There are 4 ways to turn a row about zero (a turn may also mirror it). The second row of each pair is the first, turned, with some noise. The first 36 pairs use one turn. New pairs use 2 turns, one after the other, and a turn may come again.
Known pairs, each followed by its turns in order:
[0.60 -0.20 -0.74 -0.07 -0.26 0.57 4.36 1.14]
[-2.16 -0.76 0.98 2.72 -0.49 -2.30 1.84 -0.51] => Q842

[-2.38 0.02 -0.61 -1.44 -0.22 -0.07 -0.79 -3.37]
[-0.91 1.01 0.71 -2.54 2.55 -1.23 -1.24 -0.13] => Q789

[-4.32 0.90 -0.22 3.37 0.02 0.75 -0.01 0.23]
[-1.11 -1.73 -3.06 -3.69 -0.43 -2.14 -1.26 -0.09] => Q847

[-0.08 2.62 1.27 4.54 1.84 -1.11 3.20 -4.14]
[-0.51 -1.02 -2.60 0.32 4.18 -3.48 -0.70 -4.22] => Q847

[-1.25 0.74 1.73 -0.13 0.61 1.16 0.31 2.52]
[-0.50 -1.92 -1.06 -0.09 0.18 0.72 -2.05 2.34] => Q847

[-1.36 0.85 1.02 -0.35 -0.55 -2.21 3.94 2.68]
[-1.19 2.89 1.13 0.52 -4.36 1.29 -0.54 -1.78] => Q789

[-0.95 1.45 1.30 0.72 -0.55 1.11 -0.58 0.02]
[-0.07 0.21 -1.66 -1.33 1.21 -1.10 -0.26 0.18] => Q987

[-0.13 0.75 -0.26 -0.79 3.84 -0.84 0.24 2.21]
[2.26 2.11 1.02 0.74 -1.80 -2.18 -0.60 0.63] => Q842

[-0.25 0.25 -1.94 -0.93 0.38 0.10 -0.57 -0.61]
[0.22 0.84 -0.34 -0.16 2.01 0.03 -0.03 -0.48] => Q789

[-1.07 0.35 -0.90 0.11 1.08 2.13 1.38 -1.19]
[-1.86 1.30 -0.87 -0.81 0.94 0.34 -1.86 -1.18] => Q847

[1.73 -0.83 1.58 -1.46 -0.21 0.56 -0.20 -0.62]
[-0.03 1.64 0.61 1.60 -0.81 -1.81 -0.68 -0.44] => Q987

[-3.43 -0.84 -0.61 -0.34 0.44 -0.71 -0.87 0.57]
[-0.67 0.14 0.22 -1.38 0.68 0.62 -2.42 -2.29] => Q789

[2.09 -1.07 -0.45 0.90 2.17 -3.23 -0.54 -0.81]
[0.97 1.15 0.67 2.91 -0.33 1.27 2.70 -0.97] => Q987

[-0.81 -1.30 0.66 -0.37 -0.03 -2.33 0.35 -0.85]
[-1.17 0.53 0.38 0.73 -1.24 0.10 1.97 1.05] => Q987

[-0.32 -0.48 1.56 1.44 2.48 -0.24 0.91 -0.83]
[-0.64 2.86 -0.94 0.30 0.47 -0.91 0.75 0.54] => Q842

[0.28 -0.05 -2.09 -2.98 0.38 -0.67 3.90 -0.12]
[0.18 -1.25 4.75 -1.14 -1.61 -0.11 0.54 0.09] => Q987

[-0.44 -2.21 -2.57 -1.45 -1.83 -0.45 1.28 0.83]
[2.13 1.76 -0.10 -1.09 -2.04 2.29 0.00 -0.78] => Q847

[1.69 4.04 0.68 -0.72 3.18 -2.04 0.39 4.54]
[5.21 -2.73 0.03 -0.60 1.04 -2.17 3.42 -0.60] => Q987

[0.65 -4.54 4.54 0.68 -0.11 -0.90 1.31 -0.80]
[-3.88 0.44 -0.16 4.50 -1.00 -2.67 1.04 0.51] => Q987

[1.53 2.87 0.01 -1.48 0.06 -0.19 -0.76 0.68]
[2.45 -0.73 1.53 1.47 0.42 0.94 -0.18 0.64] => Q842

[0.11 0.28 -1.59 0.07 1.54 1.44 -0.23 -0.80]
[-0.77 0.11 -0.98 0.33 1.95 1.00 0.24 0.94] => Q789

[-0.46 -0.48 0.14 1.73 2.12 0.14 -0.23 -3.50]
[-0.64 3.06 -2.47 -0.11 -0.82 2.14 1.09 -0.02] => Q842

[-1.83 -0.33 0.09 1.36 -0.26 -1.43 0.47 2.12]
[-0.80 -2.53 -1.30 -0.07 -0.45 0.47 1.85 0.64] => Q987

[-0.12 -1.45 -0.18 -0.87 -0.74 1.85 0.87 -4.22]
[-1.70 0.24 2.30 -1.13 2.53 -1.13 0.95 1.82] => Q789

[0.60 1.81 2.18 -1.75 3.55 -0.62 0.41 -2.72]
[1.96 4.47 1.39 1.23 0.42 1.93 1.18 -0.43] => Q842

[-0.99 0.07 3.15 -4.44 0.98 -0.26 -0.14 -0.23]
[0.77 2.91 4.19 -0.40 2.27 0.98 -1.42 -1.08] => Q842

[-0.49 3.45 2.05 4.54 3.34 0.51 -0.79 0.57]
[-0.27 -1.70 -4.57 -2.73 -2.77 2.59 0.10 2.20] => Q789

[-1.07 0.53 -1.27 -1.29 1.70 -0.87 -0.16 -0.66]
[-0.83 1.44 -1.17 -0.33 1.95 0.26 -0.31 -1.21] => Q789

[-2.23 2.83 2.53 -2.63 -0.06 0.98 0.75 0.26]
[-0.48 1.04 3.92 1.27 0.93 1.82 -1.48 1.63] => Q842

[0.21 0.49 -0.36 0.35 0.03 0.33 0.92 1.64]
[1.11 0.40 -0.33 0.16 -0.06 0.18 -1.16 0.65] => Q847

[4.54 0.40 0.18 -1.71 -2.17 -0.53 -0.87 0.70]
[1.60 0.92 1.76 4.30 -1.29 -0.46 1.03 0.92] => Q847

[-2.74 0.82 0.14 -0.02 1.68 -2.97 0.76 -1.62]
[0.04 -0.56 -1.47 -2.63 2.62 -0.13 2.43 -0.53] => Q847

[0.62 1.28 0.03 -1.16 -0.84 0.81 -4.54 0.34]
[2.94 1.98 -3.03 -0.16 -0.91 -0.13 -2.12 -0.37] => Q987

[0.63 -1.27 -3.84 -1.62 -2.25 -0.59 1.74 0.20]
[2.95 3.36 -0.19 -0.23 -1.65 1.84 0.06 -1.12] => Q847

[-1.38 -0.14 0.19 0.82 2.78 -0.98 -1.16 2.81]
[-0.98 -1.50 -2.56 0.20 -1.36 1.36 -1.87 -2.56] => Q789

[1.35 2.41 4.43 -0.33 1.00 1.20 1.23 0.10]
[0.72 1.80 2.64 1.28 2.65 0.87 2.36 2.18] => Q842

New pairs, each followed by its turns in order:
[1.57 0.42 -0.04 1.03 0.51 -0.76 -4.54 0.69]
[1.16 2.42 3.27 1.97 -0.55 1.29 -0.18 1.40] => Q842 Q847

[-2.00 1.60 -0.47 -1.07 0.26 -0.88 1.74 1.35]
[1.48 -1.98 -0.86 -2.25 -1.45 -0.35 -0.16 -0.31] => Q842 Q789

[-2.29 -1.81 -0.87 -0.25 0.12 1.28 -0.23 -0.91]
[-0.51 -0.89 0.22 -1.57 -1.75 0.04 -1.28 2.11] => Q987 Q847

[0.10 0.46 3.41 2.48 -0.98 -1.90 -2.32 4.54]
[3.62 3.22 1.27 -2.52 -0.50 0.69 0.73 -3.98] => Q987 Q847

[0.71 -3.08 1.01 -0.12 0.18 0.16 1.34 -0.21]
[-2.42 -0.65 0.60 1.11 -0.77 0.11 -0.23 -1.51] => Q847 Q847

[0.04 -0.35 0.13 0.73 -0.76 -0.19 0.56 -4.54]
[-2.23 0.04 0.27 0.71 -3.18 1.98 0.77 1.17] => Q842 Q842

[2.17 2.33 -2.64 -0.88 0.27 -4.31 0.32 0.31]
[1.00 4.38 -1.70 -0.86 0.53 0.36 2.77 1.60] => Q789 Q789

[1.85 -2.31 -0.71 0.56 1.05 2.26 1.14 -0.38]
[-1.07 3.42 2.23 -0.36 -0.97 -0.23 0.03 0.14] => Q842 Q789

[2.39 3.23 1.02 0.55 0.50 -1.41 0.64 -0.31]
[1.65 -0.57 1.37 1.02 1.49 -1.58 -2.98 -1.14] => Q842 Q847

[0.05 -2.22 -1.01 1.88 3.44 -0.43 -0.13 -1.81]
[-0.97 -1.86 -0.10 -0.71 0.81 -1.73 -3.87 -0.56] => Q987 Q847

[1.30 0.33 -0.13 1.16 -0.88 -1.75 -3.60 0.68]
[2.40 -0.30 0.55 -1.67 -1.79 -1.26 1.56 -1.96] => Q842 Q842

[-1.18 0.21 -0.60 -1.76 3.17 -4.54 0.00 -3.33]
[2.96 0.83 -2.88 -2.25 1.78 -0.31 2.09 4.00] => Q842 Q789

[1.61 0.78 0.21 0.60 1.50 -0.85 -2.63 1.72]
[-0.06 -1.53 -0.80 1.63 -1.30 -1.77 2.35 -0.23] => Q847 Q987

[0.04 -3.31 1.51 0.34 2.15 -0.43 -2.35 0.07]
[3.04 0.29 2.13 1.72 -0.85 1.40 -1.16 -1.47] => Q842 Q842

[0.17 -1.50 -0.73 -0.72 -0.02 -0.07 -0.82 -1.39]
[0.45 1.84 -0.19 0.20 -0.10 -0.40 0.30 -0.77] => Q789 Q842

[-0.32 -3.85 0.30 -0.26 -0.13 1.90 -0.68 4.54]
[2.12 -3.46 2.50 -1.34 1.07 0.36 1.11 -3.10] => Q987 Q789

[-1.85 3.76 1.22 -0.10 0.13 -0.83 0.08 0.69]
[1.86 -0.94 3.50 -0.10 -1.89 -0.62 0.86 0.33] => Q987 Q987

[-0.29 1.23 0.40 1.06 1.00 -0.59 0.12 -0.46]
[0.55 1.43 -0.70 -0.16 -0.52 0.96 0.00 0.40] => Q789 Q847

[-1.22 1.53 -2.09 1.38 0.15 0.32 0.31 0.40]
[1.52 -0.04 0.78 -0.48 1.15 -0.49 -2.03 -0.04] => Q789 Q987

[-3.23 0.90 3.91 0.22 -0.34 -0.13 -2.60 2.47]
[-1.45 -4.39 -0.19 0.92 -3.13 1.30 -1.38 0.71] => Q847 Q987

[1.95 -1.76 -2.02 -1.90 3.11 -0.02 1.28 -0.25]
[-0.85 -4.07 0.74 2.27 -0.04 -1.18 -0.92 -0.94] => Q987 Q847

[0.25 -0.22 0.95 0.19 0.69 0.93 -1.04 -1.66]
[0.45 -1.63 0.36 1.31 -1.11 0.55 0.48 1.06] => Q789 Q987

[1.92 0.26 -0.27 -0.03 -2.09 -2.33 0.90 -2.68]
[-0.12 2.40 0.42 -1.67 -0.54 -0.71 -0.43 3.43] => Q987 Q789

[0.48 2.61 -0.21 -0.19 -0.34 1.01 -0.29 -0.17]
[2.10 0.42 1.42 -0.38 0.06 0.60 0.46 -1.36] => Q987 Q842

[-3.49 3.37 0.83 -1.27 1.14 -1.52 -0.95 -0.68]
[2.79 -2.94 2.46 -0.95 -1.75 -1.58 0.44 -0.64] => Q987 Q987

[4.54 0.18 -0.59 -0.47 2.25 -1.27 0.67 0.22]
[-1.26 -2.03 -2.96 -0.45 -2.71 -0.84 1.45 1.36] => Q847 Q789

[1.26 -0.14 -3.06 1.68 -1.77 1.00 1.19 -0.69]
[-1.54 1.61 0.79 -1.83 -0.31 2.86 0.44 0.47] => Q987 Q842

[1.12 0.23 0.31 3.31 0.53 0.68 -3.34 2.19]
[0.22 -1.40 2.04 2.61 2.52 0.30 2.55 -1.05] => Q789 Q789

[-0.34 1.34 0.60 -1.53 -3.76 1.53 -0.98 -0.93]
[2.54 -0.86 1.43 0.01 -0.15 2.88 -2.63 -0.80] => Q987 Q842

[-0.76 -1.59 -0.25 1.44 -0.24 -2.34 2.93 -0.01]
[0.55 0.24 -0.90 -2.95 0.80 -2.11 1.55 -1.49] => Q842 Q847

[1.98 -0.72 -0.98 1.08 0.04 0.38 0.41 0.17]
[-0.50 -1.17 0.31 1.79 0.17 -1.61 1.08 -0.48] => Q847 Q847

[2.86 0.16 0.15 -0.08 -2.01 -0.62 -1.60 1.15]
[2.60 -0.53 1.15 1.94 0.32 -0.76 0.03 -2.03] => Q789 Q847

[0.30 4.54 0.60 -4.54 0.88 0.71 1.91 -4.02]
[0.05 2.40 -3.19 2.56 -4.01 -4.05 -2.16 1.42] => Q987 Q789

[0.80 -3.56 -0.55 1.35 -1.74 -2.17 -0.91 0.09]
[0.76 1.26 -0.96 -0.03 -2.08 1.20 -1.24 -3.44] => Q842 Q842

[0.52 1.22 -0.79 0.69 0.72 -0.90 0.77 -1.42]
[0.88 0.94 1.21 0.23 0.75 0.65 1.63 0.37] => Q847 Q987

[-0.80 0.33 -1.56 0.54 0.75 0.36 2.11 0.43]
[-0.59 -0.42 0.73 1.49 -0.16 -1.48 -0.67 1.78] => Q987 Q987

[-0.34 -0.53 3.01 0.97 -1.67 3.05 0.10 1.69]
[-0.58 -1.03 0.98 -2.22 -4.26 -0.84 0.49 -0.49] => Q847 Q847

[-1.24 -0.03 1.64 0.25 2.32 1.23 1.25 0.32]
[0.51 -2.10 -0.23 2.09 -0.12 0.16 1.95 0.69] => Q987 Q987

[0.67 0.31 -0.18 -0.73 -2.38 0.01 -1.53 -3.90]
[-0.21 2.53 1.67 -3.06 -1.03 1.24 1.24 0.75] => Q847 Q789

[-2.58 -0.34 1.34 0.25 -0.02 -3.40 -1.87 -0.99]
[1.44 -0.60 -3.89 -0.11 2.83 0.19 -0.89 0.27] => Q842 Q789

[-1.67 -0.81 -0.93 0.00 1.82 0.37 -0.87 2.08]
[1.16 0.25 -1.88 -1.27 -2.76 -0.31 0.88 -0.57] => Q842 Q987

